The rows of a group lie close to one hidden flat surface of 5 dimensions, which passes through zero. Surfaces can cross.
Known rows, each followed by its group:
 13  -8  -9  16   5  16 -20  18   4 -17  21 -> J694
  3 -12 -11  20  14 -15  32  12  -5 -20  15 -> J396
 -4 -15  13 -16 -19 -27  40 -52  -8   7  28 -> J167
 68   1  -2 -14  12  21  -1   7  22  10  26 -> J396
-30   5  -6  10 -14 -30   6   8  13 -10 -14 -> J23
-15  -4  40  10  29 -12  21 -39 -44  13 -17 -> J23
-10   3 -22 -11 -32  -3 -26  11  28  -6  -1 -> J694
-42   4  13  -8 -13  -4 -13 -22 -18  11 -26 -> J396
-34  11  -1 -13 -31 -26   2 -11  13   8 -24 -> J23
-23   2  -9  -8 -13 -34   7 -10  10   8 -36 -> J23
-15  -2   8 -13 -14 -31   8 -32   3  14 -17 -> J167
 19  10  46  13  25  29 -38  -8 -16   8   7 -> J23
 -8 -21   9  33  38 -28  -5  -9 -19  -8 -29 -> J694
 11  -9   6  15   9  -5   8  -1  -2 -12  24 -> J167
  3  -2  10 -11 -19 -19  -4 -26  14   7   8 -> J167
 -2  -8  -2 -11 -10   9 -13 -13  -3   5   3 -> J694
 28   8  24 -12  -8  14 -50 -16  20  18   6 -> J167
-17  -9  -3   4   9 -27  40 -15 -17  -1 -12 -> J396
  3  -9 -21 -13  -1 -10  17  -8  -2   6 -14 -> J23
  2  -7  37   3  21 -32  -9 -46 -11  22 -29 -> J167
  8 -11 -24   6   1 -15  49  11   5 -18  25 -> J396
 38  -6 -34  -6   3  17 -29  26  30   0  -4 -> J23
  9   7  22  -9  13 -11 -24 -23   3  29 -42 -> J396
-24 -16 -38  19 -16 -27  14  23  15 -30  10 -> J694
  0   6  -8 -28 -34  19 -41  -6  21  15   0 -> J694
 -1  -3 -18 -10 -10  27  33   8 -15 -10  39 -> J167
-13 -11  12  29  28   6  12   0 -34 -17  11 -> J396
-11   2  18  -9  10 -16  -5 -29 -12  24 -38 -> J694

New rows. What belongs after each?
 -5   2  -1 -35 -25  33  15 -22 -19  13  30 -> J396
 22  -7  11   7  -4  -8 -12 -11  15  -7  29 -> J167
-23  18 -29 -21 -17  25   0  29   2   4 -23 -> J167
 -6  10  30  13  17  -7 -23  -8  -5   9 -24 -> J23
  6  16   0  18 -23  19 -41  46  34 -24  34 -> J23
 -6  10 -26  13 -16  -6 -26  47  36 -16 -14 -> J167
 35  -2  30  -7 -16  -2 -41 -27  28  11  30 -> J167
 29  -4  -1   6  14  28 -11  11  -2  -6  21 -> J23
 -9   1  10 -11  -7   9  22 -18 -20   5  17 -> J23
  6  -5  -6 -12 -33 -11  11 -13  19  -7  40 -> J167
  1  -1   3 -15   5  -8 -10 -22   0  23 -37 -> J23
-24 -15 -17   2 -15 -27 -21  -8  11  -2 -24 -> J694
-11   9  14 -12   9  -7 -22 -16  -3  28 -54 -> J167
  7  -6  21  15  30   4   4  -9 -25   0   3 -> J23
-37  14   4 -33 -39 -20  13 -30   2  20 -21 -> J23
 -5   0 -15   6  16  26  25  22 -24 -11   8 -> J167
-22   8  -5 -28 -24  -9   6 -19   2  20 -25 -> J167
 39 -21 -27  -6  32   0  -3   1   2  12 -31 -> J23
  7   5  24  27  26  -7 -31   7   2  -3 -22 -> J23
 28  -5  32   5  -3 -19 -33 -31  23   6  19 -> J167
-28   2  26  18  11 -26  15 -15 -18  -3 -16 -> J23
-29 -19 -49   6 -34 -22  18  21  16 -34  26 -> J694
-20  -6   7  14   4  27  -2   6 -30 -17  29 -> J396
  5  -9 -51 -18 -26  -1  20  18  22 -10  11 -> J23
 28 -34 -40  32  44 -22  24  29   1 -22 -13 -> J23
-12 -29  17   9  32 -15   0 -46 -45  11 -25 -> J694
 23  18  25  16  32   9  42  19 -12  -3  14 -> J694
-21   1 -11  -1  -9 -24  46   4  -2  -7   1 -> J694
 14  -5  32 -14   1  -9  -6 -48  -6  20   6 -> J167
  0   0 -36 -35 -35   3   6   3  22   7   2 -> J23
-34  -4 -34  22  10 -18  40  34 -10 -24 -19 -> J167
 35 -24 -20  30  47 -10  -1  24   3 -13 -17 -> J23
 -2  -7   8  18  20 -19  10  -4  -9  -3  -9 -> J167
 -5  -7  18  19  23  -1  25  -8 -30  -9  13 -> J23
-42  16  14   0 -28 -23   5  -5   6  -1  -5 -> J23
 -2 -10   1  31  39  -1  20  19 -26 -18  -5 -> J167
-12  -9 -18  17  -4 -13  37  18  -2 -27  25 -> J23
 27 -16 -41   4   7   4   3  28  18 -14   7 -> J23
 24   6   8  -5 -16   9 -41   2  28   4  13 -> J167
-23   0  17  20  11 -22  18  -7 -16  -8  -8 -> J23
 -8  -2   4  14   4   4  23   7 -14 -17  27 -> J23
 16   2  -5 -44 -14 -20  34 -36  12  34 -15 -> J396
 -3  11  -3 -32 -33  33 -20  -7   4  10  21 -> J396
  7   4  -1 -23 -11  39   6  -4 -14  10  22 -> J167
  9   1  42  40  46  -3 -23  -2 -20  -5 -14 -> J23
 -7  11  -4 -11  -1  12 -11   6  -1  10 -23 -> J167
-20   4  10   0 -11  -8  15  -9  -9  -2   9 -> J23
  6  13  21  21  10  -5 -55  14  22   2 -26 -> J23
 14 -12   9  12 -11 -31  -3 -17  23 -11  30 -> J167
 30   1  21  -7  -7  16 -29 -17   9   7  27 -> J167
 -2   8   4 -26 -14  17  -5 -14  -3  19  -6 -> J167
-12 -19 -31  17  -9  -9  22  18   0 -31  29 -> J694
-21  -4  12  10  32 -20  22 -17 -31  10 -43 -> J167
 10   6  20 -10  10  18 -26 -14  -8  22 -18 -> J167
  2   2 -19   4  -8 -15 -21  21  29  -5 -21 -> J23
